There are 3 ways to turn a row about zero (a turn may also mirror it). The second row of each pair is the first, turned, with some noise. The first 30 pairs use one turn. New pairs use 3 turns, one after the other, and a turn may come again.
Some pairs, each with its turns in order after it:
[ 26   7  13 -32  23 -27 -17 -17  12]
[-19 -13 -35  -7  18  28  22  -9  19]  kegif

[ -8  16  -1  12  13  -4 -23   3  -3]
[ -6   6   1   4 -11   2   4   7  33]  kegif

[ 29 -16 -23  27  -6   3  25  15 -28]
[ 17  -1   7  37   5  28 -12 -30  22]  vuma

[ 1  8  2 -1 14 10  5 23  8]
[  5  -7   7  16   9   6 -19 -11  -1]  gupa

[-32  20 -34 -20  -5  31  -8 -26 -27]
[ 13  21   3 -62  13  20 -21 -13   5]  gupa

[ 26 -23  -9 -29  -1  -9  15  10  30]
[ 13  -8 -46   4  -5  -7   6 -31  -8]  vuma

[-32 -25 -27  10   8  19 -32  27   9]
[-26  31   1 -13 -44 -22  -3  20  -2]  kegif

[-12 -22  27  -4 -31 -13   3  -1 -11]
[-44  14   1   4   4   0  30   1   0]  gupa

[-19  18  22 -31  33 -30  31  -4   8]
[-31 -44  18   2  10  16  23 -20  -2]  kegif

[-13 -22 -20 -12 -34  17 -16  34 -26]
[-29  49   9   0   0  10 -24   3  31]  gupa

[  9 -28  -3   8  18 -16  24 -26  23]
[-20 -11 -40   8 -13  28   6  -1   4]  vuma

[-21   4   5  -6 -11  19  34 -26 -18]
[-28   0  21  -9  -5  27 -17 -13 -16]  vuma

[  6 -29   3 -15  32  24  18  -4  16]
[ -5 -10 -14  -3  -7  -4  34  22 -34]  kegif

[ -9  12 -20  20 -24 -15   1 -24  15]
[ -9  25  -8 -28 -11   8   0  -2  31]  vuma

[ -8   9 -18 -21 -28  -4 -27  25 -14]
[ 36  10  18 -15 -12 -32 -20  -1   4]  vuma

[ -1 -10 -11  -7 -25   7  15   0  -7]
[ 10   4   2  -8  -9  12 -14 -24  -2]  vuma

[ 22  -4  14  28 -28 -33  21  30 -24]
[ 30  44 -10  35  29  18 -25  -8   9]  vuma

[-26  25   7 -31   1  12  15  28   1]
[-18   0  37 -30  10 -13  16 -18   0]  kegif

[-14   1 -23  14  27  14  19   5   1]
[31 -9 26  5  2 21 -9 -7  9]  gupa

[  5   8   8  26  26  21 -31 -14 -17]
[ 26  18  -1  -6 -22   6  -5  -4 -41]  gupa

[-17 -17  26   2 -14  33  -9 -20  14]
[  3  23  -3   0   5   2  30 -38  -3]  gupa

[  4   0  -3 -14 -18  27  26  15  12]
[  7  -3   1 -16  11  13   5 -39 -16]  vuma

[-29 -26  16  -9  33 -13 -17  34 -31]
[-20  14   9   5 -49   7  33 -28  -2]  kegif

[-15  -2 -11  14   8  14   0  -6  21]
[ 25   2  14  -1   7  -2   5 -18   5]  gupa

[ 18  30  14  24  -5 -29 -11  16  29]
[ -8 -29  -3  16 -10 -49 -11  -7 -14]  gupa

[ 11   9 -20 -14  19   3 -20   0 -10]
[ 19  12 -12 -11   4   0 -22  20  -6]  gupa

[  8  23   8  32 -25  11  24   8   5]
[ 20   8  35  20  26 -18 -19   7  -6]  kegif

[-29   4  14  -3  -9 -13  32 -29  24]
[-16 -51   2  11  16 -23 -13 -11 -10]  kegif

[  9  30  -5  13  10 -27   0  13 -33]
[ 11   8  27  13  -3  40  -3 -16  27]  kegif

[ -3 -11   9  30  10  31  14 -18  26]
[-14 -13  -3  -9   9  37  40   3   4]  vuma

New pairs. What belongs after each?
[ 14  31  30  -5 -22  -3  32 -26  15]
[-26  48   5 -18 -11  10 -11  25  17]  gupa kegif gupa

[ 10  16  23  13  -3 -26   8 -26   4]
[ 11 -10 -11 -18  14  30  12 -23   0]  kegif vuma vuma

[-33  16  32   9 -20   8  18   9  31]
[  0   1  -2  20 -28  11 -17  48  -8]  vuma vuma vuma

[ 25  18  19  27  14   4  28 -20  16]
[-38  11   7  38   8   3  16   3  -5]  vuma kegif gupa

[ 11   0  15   6 -10  18   1   0  -5]
[ -1  -4  -2  15 -10   5  10   5  -5]  vuma kegif gupa

[ 11   8  16  18 -31  14  16  26   5]
[-19  -4  -3 -11   6  34 -13  33   2]  vuma vuma vuma

[-34  13 -12   9  14  -2  26 -32  10]
[-29  23 -22  12  21  22   8  20   8]  vuma vuma gupa

[ 30   4 -33 -31 -32   2   2  32 -32]
[ -5 -37  22   4 -38 -42  -6 -30  23]  kegif gupa vuma

[  2  26  -9  34  17   7 -12   1 -12]
[-14   2  -8  35   1  26   4  21  10]  vuma gupa vuma

[ -7  17  21 -25 -19  29  22 -32   8]
[ 39 -26   4  15 -18  -1 -24 -16 -23]  gupa kegif vuma

[ -7  29  16   7 -15 -16 -33  27  32]
[-13  17  20  13   7 -43 -41  -5   4]  gupa vuma gupa

[ 19  -9 -24   2 -16   4  12  27  17]
[ -7 -14 -10  27   5  19 -17 -17   6]  gupa gupa kegif

[ 21 -10  -4 -15  26   7   2  24 -11]
[  4 -30  -4  36   2   4  21  -8   0]  gupa vuma gupa

[ 31   1 -10 -15  28  -7  25 -26  -1]
[-26 -28 -32  14  14   4  14  -7  -7]  vuma gupa gupa

[-17  30 -24  33 -31  17  -5  22  30]
[-34 -49  13   8   7 -28 -16  18   9]  kegif kegif kegif

[ -1 -21  -5  30  10   6 -26  24  23]
[ -7 -21  32  18  34   5 -28   4   0]  vuma kegif vuma

[ 17   4   4  18  21  16  20  13 -26]
[ 14 -22   5  -7  26  29   4  -6 -11]  vuma vuma vuma

[ -7  20  27   9 -16 -27   6 -30 -10]
[  4 -16 -25 -14 -20   5  17 -24  25]  vuma gupa kegif

[ -3  15   6 -32  -2  20   0  -6  20]
[ -5  -8   7  12 -41  14   9  -9  -9]  vuma kegif vuma

[-2 -3 22 14 17 -9 29  6 21]
[  7 -13  24  -3  14  26  18 -18  10]  gupa vuma vuma

[  4  28 -29  22  15 -19 -27   7 -10]
[ -5 -15   4 -32  19  16 -23  34  16]  vuma kegif vuma

[ 17 -28   7  10  25   5 -34  -3   6]
[ 27  10  22  16 -25   4   8  -3  29]  vuma kegif kegif

[-31   0 -22 -22  24   5  13   0  12]
[ 11  -8   0 -35  -6   7 -32 -15  -7]  vuma kegif kegif

[ 10  -2 -26 -21  25 -33 -11 -16 -27]
[-45 -35  10  -1  17 -25   5  10 -16]  vuma gupa gupa

[  8  33 -26 -17 -23  16   1   9 -20]
[ -1 -17  10  21 -18  27 -19 -32  -8]  kegif vuma kegif

[ -2  30   0  22  20 -34   7 -24  17]
[ 46 -15   6 -13 -16   8 -22  13   3]  gupa kegif kegif

[  5   0 -17  29  32  24  28  -4  17]
[  0 -12   3  28  17  -9  -9 -13  50]  gupa kegif vuma

[ -2   1  -1 -12  15 -33   3  25 -18]
[ -9   0   3 -11 -15   6 -11  -8 -46]  gupa gupa gupa

[-28 -12 -20  33  -5  -1  13 -31  28]
[-26  -5  -7  -4  42  15 -10  35  -7]  vuma kegif gupa

[-22  -2  13 -11 -29   7  14 -13 -19]
[ -6  32  10  11   7  -1 -10  18 -26]  vuma vuma vuma

[ 12  33  26 -11   0   1   3  -9  -4]
[ -6  -7  14  -1 -27   4 -18  17 -25]  kegif vuma kegif

